The rows of a group lie close to one hidden flat surface of 11 dimensions, which passes through zero. Surfaces can cross.
Known rows, each followed by its group:
[ 31   9  22 -22 -21  10  38 -18  -2  28  -8 -14   4  25  -1  -8  -2   3
 -24 -14] -> z895
[ 27  -8  19   9 -18  33  21 -15 -36  -3 -21 -22 -14  16   2  31   7 -21
 -26  23] -> z895
[-11  25  -3  -8  -1 -22  41  -1   6  39 -28 -52  -3  -9  18 -34  22  -2
 -31  27] -> z382
[ -2  17  -9 -25 -13 -11  20  -2   0  22   1 -21  24  14   5  -6  39  11
   4   6] -> z778
[-38  43 -30 -26  10  -4 -20   7  23  -1  13  35   5  -2  -8  49   5  20
  14 -25] -> z278
[-27  12 -40   4  11 -42  -8  13  21  17   5 -49  11 -37   5 -41   3   4
  -7   7] -> z895
[ -6 -12 -16 -24  -3  11  13 -22   4  -3  18 -28   5 -24 -32  20  57 -22
  17  29] -> z165
[ -4  20 -11  -4   0  21 -11  14 -24 -16   4   2   6  24 -20  15  -8  -1
 -15 -25] -> z165
[  9 -10   1  -6 -21  -4   1 -12 -29   0 -54  -9 -27 -14 -26  -1  -6  10
 -37  33] -> z278
[ 20   7  39  39  10  28  -6  17 -18  12  16  -2 -44 -21  -7  -5  -1 -37
  11  -7] -> z278
[  6   9  -1  -1 -11 -24   0   5  12  15   8 -15  21  12  12 -29 -17  14
 -10 -27] -> z382
[-29  29   5  -4  18  -8  19  24  13  22 -18 -16  18  29  14  -8 -30   6
 -28 -24] -> z177
[ 21  21   6   0 -46  -7 -15  -6 -33 -13   6 -16  17  38 -11 -11   8  11
 -13 -17] -> z165
[-21 -12  26  -8   7  18  -6  -7  31 -32  10   9  -4 -39 -29   0  15 -23
 -17   1] -> z382
[ 26   9   0  -2 -13  -7  -1   1  13  44  35 -23   0 -41  22 -17  26  -9
   5 -25] -> z177
[-39 -50  17  -5  23 -19   3 -11  30   8  -2  -1  22  -7   0  33 -10 -22
  24   3] -> z177
[  9 -10 -25 -17  -9  -5  -8 -34  27 -20  16  26  -4  -8 -17  20 -17  19
  16  -5] -> z895
[ 13   0 -15  -6 -14  -5 -42  -2  -4 -20  38  29  12  -1 -24   7  11  14
  44 -24] -> z382
[  8 -14   6 -18 -15  -4  41 -32   2  17 -12 -47  -2  -7 -19 -11  38 -18
  -8  38] -> z278
[ -3 -10  15 -12  17  26  23  -4   7 -10  26  12  16  25  -6   0 -17 -23
 -13 -45] -> z382
[  3   2 -33  24   2 -24  -8  -1   0  -3 -33 -25 -18  -8  11 -25 -74  18
 -42   6] -> z165
[  3 -40 -19  -4  -2 -25  -9 -29  44  -9  39  -3  20 -30  10  -6 -11  -5
  15 -15] -> z177
[  2   2 -53   0  13   5  12  -6 -36   8 -15 -19 -18   8 -16  20  -8  -2
   2  20] -> z165
[-42  14 -24 -26  -5 -46  12 -23  32  -6 -24   3  23  26   1   0   0  36
   8  21] -> z895
[  4  -2  17  -1  11  21   1   9  14  29  23   2  -3 -28  20  39  17 -23
   8 -18] -> z177
[-16 -15  -3 -20  10 -15   7  -2  36  16  -8  16  15 -29  30   6  22  15
   9  14] -> z778
[ -9 -13  36  13  15 -19   4  27   5  13 -19  -9  11   4   6 -57 -17  -1
  -9  -2] -> z778
[ 18 -13  -2  19   0  -6 -14   0 -17   9   1 -19 -40 -47 -33 -37   0 -19
   1   9] -> z177
[  2   0   1   4 -16 -19  -6 -19  -6 -10 -29  -8 -32  -8 -35 -24 -34   5
 -30   5] -> z278
[  2 -17  21 -13  -5 -11  31 -11  37  28 -12  -7  32  -1  65  12   9   8
 -19  12] -> z778
[ 21   3  28   6   0  41  15  13 -52  -1  -8   5  -9  38 -12   4  -2 -22
 -18 -18] -> z895
[ -5   3  50  29   3  25  -3   4  11   1  -6  -8 -24 -11   5  43   7 -28
   9  25] -> z778
[ 35   4   6  15  -1  56 -11   5 -14 -27  15  38 -22  -3  18  32 -27  -7
 -24 -24] -> z177
[-16   4 -27 -11 -23 -24  20 -45  22 -25   5   1  16  19  29   3  15  12
  -9  18] -> z382
[-21  -9  25  12  43  15   5  35  -4  18 -24  32 -10   1  14  10 -11  -7
  14   4] -> z165
[  7  31  16 -31 -19  15  15 -17  -9  22 -25  40 -29   3  -4  39  21  15
 -11  -5] -> z778
[-12   6 -16  -3  20  36  27   0 -12 -21 -35 -16 -15  14 -17  24 -31 -10
 -48  22] -> z177
[ 14 -45  -9  19  24  -5  -5  27  -5   2  -2   7  15 -16  45 -41 -33  -1
 -14  -9] -> z778
[  4  -7 -10  -1  22 -33  22   9   7  42 -11  16   0   6  36 -48 -15  23
  18  -4] -> z165
[ -3  23 -31 -12   4  23 -16  10 -16 -14 -10   8 -13 -14 -19  36  12   9
  -8  16] -> z165
[  3  12  38  19  16  37  29   4   3  -9 -21  -7 -32   8  -3  -7 -29 -24
 -43   3] -> z177
[-27  -4  17 -13  -4  -7  31 -42  54  -9  -2 -23   5  -6 -10  30  29  -9
  15  49] -> z278
[ -2  27  -3   2 -16 -33  -5  -3   8  12   2 -18  -6   6 -13 -48 -28  13
 -19 -31] -> z778
[ 30 -12 -15 -21  14  26  53 -17 -10  28 -17   6 -14   1  17   6   9   1
 -13  19] -> z165
[ -3 -32 -49   1  11 -11 -49  16  -4 -24  13  40  18 -34  23  23  22  26
  46  25] -> z278
[ 10 -29 -12  15  13  21  -4   8 -33 -22 -12   1  -9  -1 -10  -1 -15 -10
  -9  18] -> z778
[ -9  53 -30  -1  -6  -7 -23  22   7  14 -14   6   0   3  29  38 -18  38
 -11  -9] -> z895
[-14 -12  33  -9 -12   1   5   4   5 -27   2  11  62  67  21  10 -15   7
 -16 -29] -> z165
[-29  14  39  20  18 -21  -1  26  45  21  -2 -14  13  -6  25 -24 -26  -4
  -8 -17] -> z778
[ 10  -2   8   3  -2  -1   1  13 -21  14 -10  29  21  47  38  31   8  21
  37   5] -> z382
[ 11  -9  14   6 -19 -11   3  -4 -12  12 -31   6   9  19  37  24  24  22
  20  48] -> z382
[ 32  11 -22 -20  -1  18   2 -17   7   2  31  58 -15  -8  12   6  13  21
  25 -18] -> z165
[ 10 -43   3   2  30  33  -4  18 -27 -12   0  29 -11 -14 -15  -9 -34 -24
 -21 -32] -> z278
[-16  35 -27   4  24   5   5  33  13  26   4 -28  16  -4  33  10   2   6
  -5   1] -> z278
[ 30  -1  -6 -14 -12  25  39 -27 -36  11  26 -19  -5  35 -19  -3  23 -26
   2 -20] -> z382
[ 24 -16  12 -15 -15  16  42 -25 -14  12   4 -35  11  18  -3  -4  28 -19
 -14  12] -> z278
[ -7 -17 -11   3   3 -21 -12  -3  -2  -4  13   0  15  22  -7 -10 -46  -2
  -1 -44] -> z177
[ -1   2 -28 -22  19  38  15  -4  -1 -11  19   6  10  14  -9  38 -12 -13
 -15 -26] -> z895
[  2  23 -36  -7  16  21  -7  13 -29   4  31 -10 -20  -8 -45 -11   8 -20
  10 -29] -> z778
[-13 -12 -14 -18  10  -7  -3 -14  44 -17  -3  31  17  -2  10  27 -27  26
   5  -1] -> z895
[ 36 -41  22  21 -10  -2 -16  -5 -25  -4  -7  13  -9   8  -5  -2 -13   1
  30  16] -> z382
[ 39 -26  36  10 -47 -20 -11 -16 -15   5   2  19  12  11  36  -9  14  13
  10  -5] -> z278
[-19 -20  50  25 -10 -29  14 -27  38  -2 -18   9 -17 -21  42 -18  23  -9
   8  46] -> z382
[-37  31 -10   9  -3 -16 -18  -4  12 -16   2  15  -6  15   9  32   3   8
  16   4] -> z895
[ 28 -14  -4  -6 -38 -17   3 -33  -2   6  20 -19   7  -7   3  -6  34   3
  18  11] -> z177
[ 22   6 -13 -22 -32   4   2 -22 -24 -16   1  23  21  45   0  24  20  27
  13   3] -> z895
[ 14   3 -13  11  -8 -16  28 -21 -16  22  12   7   7  58  53   5  -7   8
  30 -10] -> z382
[  8 -18  -9   6  -9  20  -7 -19   5 -42   4  34  19  31  34  60 -34  11
  -8  -7] -> z778
[-15  12   5 -16   1   5   0 -32  42   1  54  14 -18 -23 -31  21   9 -27
  25 -44] -> z278
[-14 -35  -7  -4  -8 -14   3 -24  20 -27 -13 -13  24  -1   7  15   2   6
  -3  38] -> z165
[-18  30  12  18  -9 -29 -14 -22  23  -9 -29  25 -53   0 -27  -8 -56  19
  -6  -3] -> z895
[-24  29  28 -21   4  -9  45   1  19  46   4 -40  20  23   2  -9  37 -15
   4  -6] -> z177

New rows. What belongs after each?
[ 33  -2  21  15 -25  -4 -25  15 -12   9 -21 -28  -3 -13 -10 -12 -36  13
 -31  -4] -> z382
[  4  20  -4  -7  -4  18 -16   4 -13 -11  36  -9 -13 -16 -49 -13  19 -21
   1 -32] -> z165
[ 27 -28  -7  -2   3  26  13 -19 -21  -7  28  -7 -16  -8 -27 -10  -8 -35
 -11 -26] -> z278
[-39 -18 -15  -7   9 -10 -31   1  29 -50  16   6  34  -7 -22  13  -8   1
   3  -5] -> z165
[-18 -17  -8 -15  -5 -19  22 -31  17 -39  15   8  24  25  -2 -46 -10  -4
 -21 -20] -> z382
[  7 -22   9   2 -14 -31  -4   3 -36  16 -24 -21  -2   5 -24 -44   9   3
   6  15] -> z177
[ -4 -10  51 -10 -14   5  17 -15  24 -18  18   3  16   6  -6 -33  10 -21
 -25 -29] -> z382
[ 37 -35   6  -9  24  54  35  -1  -9   6  16 -17 -22 -48 -17 -26  15 -43
 -33   0] -> z177
[ 27  -5  16  28 -15   6   4   0  -1   8  36 -38  22  15  44   0   0 -20
   6 -13] -> z778
[ 12  39  19  -6   7  15  11  39 -41  43  -3   9  -8  25   1 -22  23   1
   6 -29] -> z165
[-24   1  29  11  21   7  -1  20 -19   6 -12  11   0  46 -12  13 -49 -19
  -6 -43] -> z177
[-30  20 -23  -7 -13 -23   1 -23  12 -32   1  16   1   4   9 -13  26  12
  -7  14] -> z382
[-19 -34 -43  -4  48  -6  23   0  23  21  -7  -7  21  -3  29  38 -20   3
  29  28] -> z382
[-35  39 -16 -12  17  33  25  -6  14 -16  -2 -10 -20 -12  -4  32   0 -24
 -54  -4] -> z382
[-23   4  33   2   5   3  15   3 -18 -33  -7  34 -15  21 -15 -61  10 -16
 -23 -15] -> z382
[-31 -14  25   3  25  25 -16  17   4 -32  22  26  15  12 -22  24  -9 -27
  13 -28] -> z165
[ 16  -1  21  -3 -30 -15 -29  11  12   6  -1  17  46  22  36  31   1  39
  21  -4] -> z382
[-17  18  -5   0  14   9 -32  15 -15  -8  -9  38 -43 -22 -47   4 -22  -1
  -2 -25] -> z278
[  8 -11 -12 -16 -24 -18  -5 -10  10  -7 -24  11  34  12  34  28  19  41
  10  40] -> z895
[ 39 -16  20   5 -36   1   0 -25 -30   1   8   3  -2  20  -2   4  30   0
  31  14] -> z382
[  7 -14  43  47  20  27   1  13 -11  -9  10 -33 -35 -12 -29 -22 -30 -52
 -10  -5] -> z778
[  2 -20   1   4 -22   6  16 -40 -23 -41 -19   5 -24   6 -14  -3  16 -11
 -15  43] -> z382
[ 18  -3  -2 -47   3  17  26  14  -8  29 -25   6  30   6   4  12  39  26
  -2  21] -> z895
[-19   3  -7   5  34  14  11  12  13 -21  36   0  22  28 -12 -17  -3 -15
  27 -17] -> z278
[-22  -4  21 -22  18 -12  -5  42  19  35 -24 -10  26 -35  -4 -10  46  12
  17  30] -> z382
[ -5  16 -36  -1  11  11  24 -11 -34  12  -9 -12 -39  -7 -13  13  39 -15
  14  38] -> z382
[-29 -21 -33  11  43   6 -27  31  -4 -23  -9   7  -5 -37 -22   6   5  -4
  26  39] -> z778
[-33   4 -35  -6  12  -4  16 -24  17 -20  -1 -12 -24 -34 -15  -6  12 -15
 -15  29] -> z382
[ 20 -11   1  17 -22 -38  -9 -11 -14   4   6  14   9  33  26 -34 -10  22
  33  -5] -> z382
[ 27 -38  33  -9 -14   3  26 -14 -15  10 -16  13   5   9  17 -20  13  -1
 -10  11] -> z778
[  4 -18  40  -6  14  22  -4  11  10   8  27  16   9  -9 -17   7  17 -23
  26 -23] -> z382
[ 18  28 -12   6  -1  31   6  20 -48  -2  -3  -6   1  41  -1   5   0   1
  -6 -11] -> z278
[ 10 -16  27 -26 -17   5  18 -13  21  -1  19 -23  36   3 -13 -18  16  -9
 -19 -19] -> z382
[-15   2  -5 -22  -8 -12  20 -28  35   9  33 -19   9 -27  -6  -7  56 -17
  18   9] -> z382
[ 16  12  32   3 -40 -21 -34  17  -2   9 -28  -8   7 -18   6  -6  24  29
   0  24] -> z382
[ 48 -30  22  10 -32  -3   9 -29 -43   3  13  -5 -12  26 -15 -37  17 -12
  28   4] -> z382
[-28 -14 -31  -3  48   8  10  16  -6  -5 -14  10  -4  -3 -10  -1 -18  -6
   4   9] -> z382
[-16  40 -15  -1 -12  21  10 -12 -13 -21 -13   0 -31  -3  -5  28  24  -9
 -33  17] -> z382
[-15  28 -48 -13   8  -8  29 -21  19  24  29 -17   3   9  28  31  16  -4
  14  -5] -> z382
[-10 -17 -17 -27   4  -2   5 -20  42 -12  33 -24  22 -34 -31  -4  15 -13
  -1  -9] -> z382
[ -4 -10  10  18   4 -43  -9  13  -7  10 -13  24   6  20  25 -52  -8  23
  32   1] -> z382
[-11 -16   8   6 -26   1 -42 -12  -1 -66  22   9  23  13 -32  20  -2  -6
   2 -11] -> z165
[ 11   4 -34  -8 -20  12 -27  -4   4 -30 -19 -22   8 -13 -16  42 -35  20
 -45   9] -> z382
[-39  23 -14   7  45  20 -10  35  23   8   8  -4  -8 -32  -5  34   0 -15
   7  -1] -> z778
[-22  23   6  -1  -3 -14  -3  10 -11  -6 -27   8   3  29  -7  -1  16  20
  12  25] -> z177
[ -3   4 -17   9 -14   4  -1 -30 -23 -43  10  24 -30  16 -14 -12  -2  -8
  -4   1] -> z382
[ -7  21  30 -15   5  20  17  20  33  15 -18 -10  11 -17  20   4   3   3
 -49  -3] -> z165
[ 22 -34  -1  18 -14 -17  -4 -10 -22 -35   5  -2  21  31  -1 -44  17  10
  36  37] -> z278
[ 19 -31  20   8 -21   5   4 -40  21  -9  26   1  -3 -10   9  34  14 -19
  23  14] -> z382
[ 11  -5 -17  -7 -32 -21 -28 -24  -4 -17   2  25   2   2   1  12  -9  25
   2 -10] -> z278
[-16  30  -4  27  -8  -7 -45  17 -14  -1   1 -19 -34 -32 -27  19  12 -10
  15  13] -> z165
[  1  19  -6   4  -4 -15 -11  10  26  26  34 -19  11 -27  26  -6  16  -4
  11 -22] -> z895
[ -5   0 -26 -11   4  11 -18   0  -2 -18   5  31   3   3  -3  33 -18  10
  -5 -21] -> z278
[-27 -24  31 -21  27 -12  20 -17  45  -3 -34  41 -17 -10 -32 -11 -25   9
   8  18] -> z895
[ 11 -17  13   9   5  22 -13  24 -46 -20  -7  26   9  28  -5   5  21   0
  25  14] -> z778
[ 14   2 -17   5  -4   7 -11   7 -28  -5   0   3  -5   0  -7   3  13   5
  11  10] -> z278
[ -3   8   4 -20  18  25   3  24   6   9  21  10  30  22  -3  18 -10  -2
   1 -45] -> z382
[ 25 -35 -28  -2  -8  17 -15 -20 -29 -19  -2   6 -24 -33 -18  28   9 -10
  -1  22] -> z278
[  1 -16   6   0   4   6  63 -37  -9  -1  -4 -26 -14  24   5 -32  -3 -33
 -31   8] -> z382
[ -2  42   6  -1 -25 -10 -12  12 -16  17 -44  11 -10  10  17  27  10  36
 -10  22] -> z778
[ -1 -12   0 -16  21  26  10  14 -19 -10  24  27  29  30  -2   8  34 -10
  32 -10] -> z278
[  1  24 -29  16   7   7 -16  26 -34   1 -25 -22 -23  -8 -13  -2 -15   6
 -18  16] -> z778
[ 19 -50  16  -7  -1  -3 -24   7 -15 -11  -2  12  15 -13 -39 -25  11   4
  30  14] -> z382
[-23  -8 -33   1  43  16   5   9  21 -17  27  -6  10  -9 -10   4 -13 -16
   9  -7] -> z278
[  8  -2 -14  19 -12   4 -14  -9 -22 -32 -28   0 -15  11  -5  20 -16  12
  -6  42] -> z278
[ 40 -18 -18   3 -53 -28 -25 -51   7  -6  32  -4 -19 -31   1   1  -8   3
  -2 -20] -> z278
[ -4  -9   6 -43  -2   9  45 -10 -12  -9  15   1  50  64  -7 -36  16  -4
 -21 -39] -> z382
[ -8   7  25  11  -5   9   0  -7 -18 -40 -24  20  -9  50 -29   2 -22   7
   1  15] -> z278
[ -7  -9 -16 -25   2   5  17   3 -19 -21 -31 -13  18  17 -23 -21  -2   8
 -40  14] -> z382
[ 23  -7  -1 -35 -27  -5  -8   9 -32  32 -18  28  16  -2  20   4  12  23
 -27 -33] -> z278
[  9   2 -51   2  -3  19   5 -22 -29 -12  -3 -28 -26   2 -26  36 -13 -13
 -14  15] -> z165
[ 21 -15   9   4 -19  -4   3 -10 -37 -12   1 -17  -3  21 -34 -47  -3 -10
  -9  -8] -> z165
[-10  23  -5   8   8 -14 -42  43  -7  28  -2  24   2 -16  23  24  -5  21
  18 -22] -> z177
[-13   3 -14 -20  24  -4  -7  24   0  10  15  37  17  -3   6 -16  12  12
  19 -30] -> z778
[ -5  38 -24  22  25  25 -19  39 -27   1   0  -6 -19  -3  -5  17   7  -1
  15  15] -> z278
